There are 8 hidden switches. A switch that is on adds its own fixed numbers to the row, and there is some noise. The rows also spread widely along 12 directions, which tell nothing about the answers.
In the rows, 128 means zero.
Known rows, each followed by its switches (1 for on, 0 for off):
113	151	100	122	150	67	121	142	102	152	85	127	116	164	137	150	40	103	133	144	105	160	131	115	172	75	83	159	116	128	98	142	95	143	137	116	156	180 -> 0 1 0 1 1 0 0 0
116	85	85	93	122	115	114	184	137	160	118	147	93	175	130	117	109	147	103	136	170	152	63	108	100	170	113	99	140	83	131	166	105	108	135	147	155	95 -> 0 1 1 0 1 0 0 0
94	150	172	113	97	173	158	105	100	133	131	121	107	112	158	91	180	158	130	88	170	87	104	106	143	160	204	91	122	151	96	137	141	104	151	131	118	88 -> 0 0 1 0 1 0 1 0
58	130	141	79	122	129	132	132	152	129	146	129	129	123	115	90	126	139	153	155	124	132	118	93	134	144	158	99	148	161	143	155	121	102	135	168	129	143 -> 1 1 1 1 0 0 0 0
147	126	128	174	89	139	94	184	116	104	79	92	123	151	179	115	109	111	130	108	130	132	90	104	118	149	86	108	111	112	93	96	144	141	140	140	155	136 -> 0 0 1 1 1 0 0 0
99	95	101	86	138	123	134	178	181	168	166	158	82	128	93	104	136	160	104	180	144	135	138	129	126	150	160	125	120	125	155	130	113	126	97	149	126	119 -> 0 0 0 0 0 0 0 0
102	135	147	122	131	127	173	130	135	126	117	137	131	113	162	93	107	128	149	153	137	151	78	118	112	163	143	112	136	77	115	124	121	123	134	140	142	146 -> 0 0 1 1 0 1 0 0
63	99	104	102	104	114	74	196	120	137	165	74	103	156	140	127	113	128	154	110	142	102	174	61	152	133	102	91	110	167	65	155	123	105	140	160	152	166 -> 1 1 1 1 0 1 1 0
109	182	139	89	70	114	69	109	139	141	96	68	149	138	118	135	98	112	164	129	110	132	116	42	158	121	93	121	98	169	101	153	88	114	167	144	131	131 -> 0 0 1 1 1 1 0 0
119	154	120	153	139	143	113	202	195	151	171	135	72	152	112	130	109	115	95	130	105	128	84	103	158	147	135	118	124	111	101	73	134	123	78	167	108	157 -> 0 1 0 0 0 1 0 0
113	126	105	103	140	160	159	160	143	147	169	152	82	142	136	90	178	178	93	138	152	105	147	121	149	149	193	115	128	165	134	128	138	109	112	159	132	107 -> 0 0 1 1 1 0 0 0
147	105	82	76	154	148	89	175	157	152	129	153	109	169	107	118	159	152	91	155	118	152	111	84	122	171	136	148	135	156	164	135	131	109	122	183	133	110 -> 1 0 0 1 0 0 0 1
162	151	94	177	140	149	118	181	134	107	63	142	135	162	135	131	84	102	87	154	87	152	86	147	143	93	97	136	153	127	149	113	150	139	113	134	152	147 -> 0 0 0 0 1 0 0 1
158	129	111	164	101	142	147	151	111	104	39	128	140	124	147	97	100	128	110	177	119	151	126	164	124	91	112	120	121	135	180	139	138	150	136	102	164	109 -> 0 0 0 0 1 0 0 0
139	156	39	73	179	82	180	95	115	178	167	130	118	159	121	150	123	161	129	116	148	133	125	99	170	99	142	147	143	103	94	187	82	108	125	120	142	133 -> 0 1 1 0 0 0 0 0
153	99	115	139	121	151	95	203	149	129	90	137	99	152	140	107	134	133	89	166	102	147	157	107	143	154	115	162	96	174	160	102	143	138	119	152	153	120 -> 0 0 1 1 0 1 1 0
141	111	137	161	119	125	138	163	118	128	41	149	92	130	159	94	103	120	98	172	121	152	114	152	127	126	131	144	109	126	165	108	134	155	128	112	161	108 -> 1 0 1 0 0 0 0 0
71	130	175	80	88	85	99	117	117	147	86	111	119	111	140	101	103	124	167	148	140	134	130	85	134	152	129	127	89	149	106	146	100	129	171	125	136	125 -> 0 0 1 1 0 0 0 1
128	105	169	119	125	128	140	145	116	139	81	161	118	116	162	87	135	143	125	150	147	151	92	129	93	190	128	146	91	98	139	113	124	130	146	121	122	106 -> 0 1 0 0 0 0 0 1
91	123	120	85	143	111	139	135	105	142	114	148	164	147	122	132	86	153	147	150	131	146	164	144	132	103	89	147	122	143	132	198	81	102	148	114	136	153 -> 0 1 1 0 1 0 1 0
168	194	123	182	145	171	164	133	104	131	83	141	103	155	156	133	109	120	81	111	117	128	66	143	162	100	145	126	141	113	121	112	135	119	121	122	132	119 -> 1 0 0 0 1 1 0 0
120	94	163	142	135	168	101	161	118	109	126	131	151	125	162	104	175	129	151	104	125	123	131	94	92	203	130	152	107	147	116	77	169	121	136	166	124	161 -> 1 0 1 0 0 0 0 0
180	181	150	154	92	184	146	143	128	129	84	116	113	129	163	113	139	154	104	115	140	116	59	127	131	137	127	97	109	87	104	115	108	119	130	111	99	72 -> 1 0 0 0 1 0 1 1
121	103	130	126	111	153	77	179	95	125	127	115	147	163	145	129	148	164	135	92	146	105	182	111	114	149	73	133	88	179	112	152	119	95	152	131	119	130 -> 1 1 1 0 1 0 0 0
87	152	112	96	122	93	141	128	114	159	125	121	102	148	128	132	73	128	138	129	159	135	79	120	145	106	132	89	143	87	87	173	90	114	142	124	143	129 -> 0 0 0 1 1 0 0 0

New rows. What belongs after each?
123	169	113	104	156	110	172	106	132	150	126	143	146	139	138	129	95	138	146	139	121	151	95	115	141	118	125	148	133	97	106	143	90	118	129	129	124	157 -> 0 1 1 0 1 0 0 0
84	108	162	126	172	149	146	169	129	144	180	177	114	145	142	114	158	152	118	99	146	115	124	137	113	187	151	141	126	128	106	108	144	96	116	158	103	157 -> 0 1 1 0 0 0 0 0
115	122	115	158	108	143	124	197	134	129	126	112	93	154	161	127	105	127	111	107	156	116	75	125	130	140	123	77	139	74	70	119	131	128	113	141	143	130 -> 0 0 1 0 1 0 1 0
95	192	146	112	135	114	173	133	154	163	143	133	87	129	150	115	84	137	135	157	115	132	125	109	181	106	141	133	100	122	87	114	76	122	115	133	110	156 -> 1 1 1 1 1 1 0 0
95	157	107	144	123	154	151	134	123	118	117	106	110	121	148	102	110	107	128	142	129	117	90	102	160	101	174	85	162	129	113	125	157	128	122	146	162	154 -> 1 0 0 0 1 1 0 0
99	128	142	103	132	144	146	165	156	149	165	127	136	115	151	118	110	149	169	159	126	138	152	106	120	154	102	138	80	99	91	109	86	120	118	141	103	181 -> 1 1 0 0 1 1 1 0
90	147	124	74	173	149	122	165	151	174	156	184	79	165	110	116	134	158	78	165	108	124	162	109	175	134	168	167	123	208	147	136	109	98	114	175	117	136 -> 1 0 1 1 1 1 0 1
100	155	78	77	149	165	119	110	137	133	166	115	149	155	98	127	159	141	132	111	123	116	97	66	146	128	173	102	190	169	127	176	141	86	131	187	141	143 -> 1 0 1 0 1 0 0 0
70	119	161	77	104	148	95	177	155	165	139	150	116	154	99	129	100	157	125	138	152	134	85	126	98	161	105	88	130	106	123	188	67	80	138	149	101	100 -> 1 0 1 0 1 0 1 0
86	150	137	137	133	145	90	170	126	139	137	128	120	158	113	145	94	108	117	113	116	117	123	113	153	117	111	126	130	158	102	127	135	107	127	147	127	169 -> 0 0 0 0 1 1 0 0
92	164	168	154	120	133	173	110	66	98	98	98	167	106	201	110	96	125	188	113	126	112	158	140	148	91	118	118	111	131	61	134	122	129	159	107	137	186 -> 1 0 1 1 1 0 1 0
142	87	78	148	182	137	165	176	92	119	135	142	147	145	188	123	136	142	137	131	134	137	174	144	122	133	114	166	120	108	92	110	152	141	120	134	166	192 -> 0 0 1 0 1 0 1 0
152	142	58	136	138	124	158	168	154	132	149	93	108	148	165	124	108	132	134	138	131	139	89	90	141	129	119	100	140	60	79	113	118	135	103	147	156	157 -> 1 0 1 1 0 1 0 0
149	153	153	151	125	152	118	148	89	126	89	141	133	156	160	129	130	143	108	111	118	125	162	132	147	132	97	168	84	183	124	126	120	112	154	121	126	125 -> 0 0 1 1 1 1 0 0
108	142	123	105	147	159	97	159	129	146	134	129	116	165	140	132	137	122	117	97	125	119	70	73	137	162	145	120	154	125	81	129	135	103	129	180	126	139 -> 1 0 1 0 1 0 1 1
156	140	97	127	111	174	103	156	130	124	144	110	152	162	122	142	154	154	122	90	149	116	99	108	112	148	102	99	133	121	113	151	126	93	135	142	116	110 -> 0 0 0 0 1 0 0 0
142	172	133	98	139	120	175	70	96	127	106	126	192	122	142	123	111	144	174	130	124	160	107	112	127	128	102	147	121	104	128	173	89	100	160	114	121	140 -> 0 1 0 1 0 1 0 0
148	210	103	106	125	123	167	124	190	161	155	123	89	139	109	121	117	154	108	156	103	135	113	91	191	108	151	132	110	134	121	123	77	116	99	138	104	114 -> 0 1 1 1 0 1 0 0
122	189	107	93	134	128	139	119	159	158	141	126	101	132	93	122	124	154	110	152	105	114	143	107	191	83	153	131	121	176	136	148	94	112	114	129	101	119 -> 1 1 0 0 0 0 0 1
123	114	81	100	119	163	69	184	137	138	125	119	113	190	113	130	130	137	94	129	125	135	104	70	130	151	111	106	152	171	145	168	130	90	137	180	156	116 -> 1 0 1 1 1 1 0 0
105	160	107	151	127	163	142	175	156	118	172	109	99	146	150	109	131	123	120	115	123	110	94	87	162	135	155	83	143	128	85	93	157	113	103	172	134	163 -> 0 1 0 1 1 1 0 0
110	165	173	111	78	137	119	142	143	148	97	135	111	134	115	110	108	160	118	147	133	126	132	142	139	124	117	115	90	162	142	154	78	109	144	117	100	83 -> 0 0 1 1 1 0 0 0
86	61	85	125	184	145	150	164	57	108	129	151	138	151	178	93	158	141	133	123	147	118	182	120	125	141	153	148	151	182	130	143	187	120	140	155	189	182 -> 1 1 1 0 1 0 0 0
116	142	101	124	192	129	174	129	106	103	138	136	167	130	167	111	137	130	151	135	87	132	180	109	172	107	145	171	142	172	103	117	159	130	121	154	148	207 -> 0 1 1 1 0 0 1 1
61	166	183	94	77	95	117	112	121	167	93	105	75	108	118	108	85	119	134	146	129	110	152	92	192	104	155	126	78	188	113	155	87	123	150	102	127	108 -> 0 1 1 0 0 1 1 0
108	136	131	128	152	132	128	159	109	165	140	144	72	146	128	130	128	142	92	122	136	104	169	132	170	114	149	148	99	171	114	124	125	115	121	120	120	134 -> 1 0 0 0 0 1 0 0
138	166	49	69	156	96	170	119	167	188	170	122	104	138	111	138	102	163	134	168	138	141	131	102	163	88	141	137	117	83	97	149	59	130	100	125	122	143 -> 1 0 0 0 1 0 0 0
116	112	146	128	92	118	73	173	112	139	51	107	134	146	148	135	52	93	146	151	122	166	87	103	105	139	58	127	101	87	112	136	93	136	157	123	152	145 -> 1 0 0 0 1 1 1 0
114	143	49	83	165	117	139	139	140	155	162	127	137	163	108	144	98	141	136	142	126	144	113	99	147	99	114	121	159	108	112	172	97	105	117	152	142	168 -> 1 1 0 0 1 0 0 0
141	146	58	122	136	142	137	122	138	98	155	81	199	126	115	134	134	131	174	126	115	130	133	95	130	103	110	108	161	119	117	156	142	116	123	146	143	175 -> 0 0 0 0 0 0 0 0
127	130	114	90	170	106	171	140	92	184	130	170	106	158	156	137	107	180	115	130	175	133	121	157	123	132	109	148	105	76	86	176	62	102	143	101	116	113 -> 1 0 1 0 1 0 0 1
149	141	149	76	120	117	161	126	145	168	108	155	141	138	152	116	110	176	148	159	145	174	96	122	102	172	88	156	77	68	118	153	41	110	148	121	99	99 -> 0 1 1 1 1 0 1 0
117	161	111	119	131	131	146	147	115	142	125	115	121	162	143	140	92	136	119	107	145	126	62	110	144	121	104	82	152	75	82	187	90	92	131	125	132	118 -> 1 1 1 0 0 1 1 1
110	122	154	122	122	157	157	176	169	140	130	172	69	129	134	71	154	166	87	167	131	132	110	135	131	170	177	114	120	151	170	108	129	112	106	159	113	88 -> 1 1 1 1 0 0 0 0
105	124	149	128	113	162	64	220	205	152	167	144	88	155	76	134	125	137	88	142	107	118	124	122	133	156	116	114	110	150	136	101	125	110	87	168	90	127 -> 0 0 0 0 0 0 1 0
142	149	114	111	111	134	128	132	156	132	124	105	131	133	134	109	128	135	151	134	121	147	75	75	124	156	127	106	125	100	118	118	112	120	127	157	122	126 -> 1 1 0 1 0 0 0 0
97	127	125	86	179	139	154	145	118	169	147	200	76	172	127	106	150	163	77	127	139	130	121	120	155	158	189	158	137	177	143	141	127	97	124	165	127	113 -> 0 1 1 1 1 0 0 0
100	184	132	111	138	120	186	138	156	152	177	144	122	126	122	123	98	173	137	155	127	120	169	159	168	81	122	125	103	134	105	143	73	109	109	116	90	156 -> 0 1 0 1 1 0 0 0
87	168	111	97	138	116	176	88	124	148	152	102	126	114	147	119	107	124	172	120	152	123	67	88	146	113	174	89	158	72	67	142	109	122	132	141	136	159 -> 1 0 0 0 1 0 0 0
112	134	139	90	104	113	140	94	121	127	64	121	157	99	144	87	120	132	167	176	114	155	150	88	135	132	136	164	93	169	161	136	112	142	161	126	150	135 -> 0 1 1 0 1 0 0 0
132	152	155	147	128	132	152	138	113	121	84	127	145	116	169	114	105	131	144	149	110	134	137	140	139	114	110	148	101	113	102	118	109	139	131	107	123	151 -> 1 0 1 0 0 0 1 1
148	135	135	139	103	163	103	152	135	115	99	115	146	147	135	121	133	124	121	111	131	141	59	97	103	174	107	107	136	110	134	135	137	104	140	146	137	105 -> 0 0 1 0 0 1 0 0
127	170	165	134	128	116	170	113	108	143	48	158	102	123	164	98	86	130	118	170	109	156	119	148	155	102	143	164	100	138	144	117	94	144	140	111	135	122 -> 1 0 1 1 1 0 0 0
159	89	58	133	128	145	90	200	133	106	92	109	127	179	147	114	128	115	101	141	108	158	103	70	129	158	102	128	147	140	149	133	163	127	126	174	189	134 -> 0 1 1 1 0 1 1 0
112	193	167	158	96	125	113	136	105	135	73	122	96	152	133	131	82	119	101	108	116	111	117	140	181	81	123	119	114	175	109	136	110	119	145	110	126	114 -> 0 0 1 1 1 0 0 0
118	158	164	119	69	139	46	140	142	145	78	104	115	144	101	133	112	111	122	118	116	128	96	79	139	141	111	125	95	174	132	121	114	122	151	139	115	105 -> 0 0 0 0 1 0 0 0
88	164	152	105	138	112	200	74	88	138	118	134	139	105	148	107	118	154	160	126	146	118	134	141	151	102	160	121	127	129	113	175	95	106	148	99	121	132 -> 1 1 1 0 0 0 0 0
83	151	175	121	130	169	133	172	148	145	171	161	98	142	131	113	142	161	107	121	130	101	154	143	151	144	153	122	108	172	102	115	117	100	114	155	89	134 -> 0 0 1 1 1 0 1 0
